The same things were measured in two ways. Each way mixes the same 5 hidden numbers, adds some noise and spreads widely along 3 directions of its own, which tell nothing about the thing.
Some things both ways: the first way, then the second way.
[ -7   4   4 -28   3  -4 -11  14 -17  -4 -17  11   1 -16  15   1  -9 -24
   6  -7]
[ 29  11 -18  40 -16  -3 -17   9 -14]

[ -8 -10 -12 -33 -11  -9   4   5 -18  -1  15  17  -4 -11   3  11  -5 -15
  -8  -6]
[ 17   8 -38   6 -24   0  16   9 -21]

[  0  -1 -16 -22  -1   7   4  19  12   6  16 -10  -7 -14  11 -21   8 -22
  21  -5]
[ 38  -4  -5  -2 -11   3 -25  26   6]

[ -5  11 -13   3 -26  12  -5  -4   4   3  26   7  28 -16  14  -8   9  14
   9   7]
[ 39  -1  32  -8   5   9   5 -16  36]

[ 16  11   0  16   0  -9   8 -10  14  12 -11  -9  13   9 -21 -18 -26   1
 -18   9]
[-18  -3  -5  23 -13  -1 -25 -13 -38]

[  1  23   3   4  -8  -6  -5  -6 -15  -6   0   8  25  -3  14   1  -6  11
  -3   3]
[ 19   7  23  30   8 -16  31 -27  29]

[ 13  30 -11  13   1 -12  10 -18  15  -3   9 -21  13  23  -7 -11   0  12
 -10  -9]
[-14  30   9   1 -17   0 -28 -17  -1]

[ -2 -23   2   5   1   6   2  12  25  11 -22 -10 -11   5 -20 -20 -18  -3
   1   7]
[  2   0  22  24   1  18 -20   7 -14]

[-16  -2 -18 -10  -5  13  -3  15  -4   2  16 -17  14 -15   5 -19   7 -20
  13  -9]
[ 20 -20 -14  -5  -2 -15  -9  14  -5]

[  0   6  -5  14   7  -1   6   1   9   1  -7 -22   1  16 -15 -16 -12  -4
  -6 -13]
[  2 -11  -7   6 -36 -18 -19  -7  -3]

[ -5  13  -2  -7   5  17 -15  21 -10  -4  -7 -15  26 -22  21 -21   5 -18
  20  14]
[ 20 -35 -11  23  18 -29  -8  -2 -17]

[-26 -24   1 -10 -34   5  -9  19  -2   4   5  42  -3 -21  16   9  -4  10
  16  -1]
[29 34 19  8 16 40  3  3  4]

[-16 -16   0 -10  -2  11 -15  23 -12   6 -15   3  11 -25   6 -11 -16 -21
   9   1]
[ 35   1   6  35  -4  20 -28  19 -10]

[-17  -6  -2   5 -25  17 -16  17   9   5   6  12   9 -22  16 -13  -2  -2
  22 -13]
[ 21  26  40   9  26  17 -23  -7  16]

[-15 -21  -4  -1 -14 -10   5   5  -3   6   6   7  -3   4 -18   4 -17   8
 -11  -3]
[ -9  -2 -27  -5 -20  10  10   2 -28]

[ -8  11  16  -7   3 -18  -6   6 -14 -14 -25  26   6   9  12  23  -8  18
   4   9]
[ 21  57  20  43 -10  26   0 -15   8]

Other things, the second way, with their names:
<493>: [ 15 -12  26  -1  17  -3  13 -24  19]
<320>: [ 10  20  19 -29  13  13   9   3  14]
<239>: [22 -2  6 -6  5 21 11  9  1]
<314>: [ 34  -6  -9  50  -9 -16  25  -2   4]
<338>: [-10  31  -8  19   4   1 -14   1 -27]
<45>: [ 11 -16 -11   7 -10  22 -11  21 -32]
<179>: [-10   6 -41  23 -37   6 -19  15 -56]
<377>: [ -9  39  25  26  13  17   5 -18  -6]
<427>: [-23  30  -1   5 -17   6 -12 -39 -21]
<430>: [ 20  54  26  27  10  37 -10   2   4]
<264>: [ -1  -4  -6  26  -9 -19  31  -2  -4]
<478>: [ 32 -47   6  15  -3 -14 -14  14   4]
<341>: [ -8 -12 -10   5 -25 -16 -48 -24 -25]
<152>: [ 18 -24  22   9  -8  15 -47   5  -8]
<142>: [-17   5 -32  25   1   0  43  12 -50]
<463>: [ 10  -7 -31   1 -22 -15 -19  14 -21]
<7>: [-20  12   2   4  11  18  16 -19 -30]
<460>: [ -6 -28 -21 -30 -18   1  -7  12 -25]
<358>: [  7  40 -12  13  10  16  -8  13 -25]
<221>: [  0 -10 -34  18   2 -20  -8  22 -40]
<248>: [ 11 -10   1  16  -9  32   4  12 -26]
<254>: [ -6  25  17  26   2  37  -2 -11 -25]
<297>: [ 10   7  13  43 -24   9   2 -13   0]
<75>: [-15   3 -14  13  -7  34 -15  14 -61]
<485>: [ 15  -4   3 -15 -19  13  -6   6   3]
<213>: [ 11   1 -34  11  -6  -2  32  18 -24]
<198>: [ 17   9  17  -1 -12  28  -3  -5   2]
<459>: [ -4  47  45  24  17  41 -14 -11  -5]
<457>: [21 50  1 -9  1 29 -1  2  1]
<228>: [  2  19  17  38  -8   7  -6 -25  -7]
<62>: [-16 -31 -21   3  -8   2   6   9 -47]
<127>: [41 22 -3 21  2 35 21 39 -3]
<144>: [ -5 -46 -23 -39   4 -31   9  -5 -17]
<89>: [ 28  12   3  -1   0   1 -17  -6   8]
<145>: [ 11  -8 -15   0  17  -5  36  13 -11]
<133>: [ 46  18  30  17  15  29 -14   5  19]
<303>: [ 31  40   5   3 -12  16 -19   9  12]
<365>: [  4  13  36  -3   7  12  16 -26  21]
<440>: [ 24 -18 -30   3 -24 -17  -5  13  -7]
<118>: [  3  24 -10 -28 -29  23 -21   9  -9]

Some of these things the first way, each followed by its name:
[  4   5  -7  13 -24  -6   4 -13   3  14  10   8  25  -7  -9  -5 -28   5
 -19   5]
<459>
[ -6 -11  -2 -30  11 -14   4  13  -8  -6  -4   7 -16  -1   3   4   9  -6
   4  12]
<213>
[ -1  -2 -11  19  -7  18  -8   8  13  12  -2 -31  27  -9 -12 -34 -14  -9
   0  16]
<152>
[ -2 -18 -18   0  -7   2  17   2  28  16  17 -16 -14   9 -25 -19  -5   1
   1   3]
<460>
[-16 -28   9  14 -24  -5  -3   6  -1  12 -17  26   1  -9 -17   5 -37  10
  -8   0]
<254>
[-16 -21 -13 -21 -17   5  -1  16  -6  11  17   9  -2 -21   6  -5  -6 -15
   7 -13]
<145>
[ -9   2  -4  -8 -15  12 -14  15 -10  -3   7  16  22 -26  25  -5  10   4
  17  18]
<133>
[ -7 -11 -10  -2  -5  16  -9  16  10  10  -2 -19  10 -25  -2 -32  -9 -27
   8   1]
<478>
[ -3   9  15  27  13   2  -5  12  29  -4 -31 -18   5  28  -8 -17  -6  16
  17  -3]
<341>
[-11   2   3  16  -7   9  -8  12  12  -3  -5   4  12  -1   5  -6   2  26
  15  17]
<493>
[-11  -5   2  14 -13  -5  -3   1  -7  -2  -6   7  22   2 -13   3 -16  28
 -11  18]
<7>
[-17  -9  18  15 -11  -5 -13   9  -7   0 -28  18  14   1  -7   7 -32   7
  -3 -10]
<228>
[-13 -30  -9  -5 -13   4   2  11   2  17  -2  -4   1 -17 -21 -15 -25 -16
  -6   4]
<45>
[ -6   3  -1 -12 -11  -5  -5   8  -8   0   1  20   5 -12  11   7  -4   5
   0   5]
<430>
[ -3   5   0   8 -17  -7   0  -6  -3   6   0  12  17  -2  -6   4 -21   7
  -8  -4]
<377>
[-19 -46   1   6 -13  -2  -1  13   8  15 -17   8  -8  -7 -33  -5 -38  -7
 -10   3]
<75>
[ -6  -3 -16  -4  -7   2  10  10  26  -1  21  -6  -7  11  -2 -11  21  18
  15   4]
<320>
[ -8 -15   3 -24  30   0  -1  26  17  -5 -25 -15 -25   7  -4 -14   6 -19
  20   2]
<221>
[ -9  18   4  26 -11 -10   1  -7  -7  -9  -7   5  25  20  -6  12 -13  35
 -12  -1]
<427>
[ -3  -7  -9   6   0   8  10  13  50   4   8 -16 -17  12  -5 -25  19  12
  23   8]
<144>
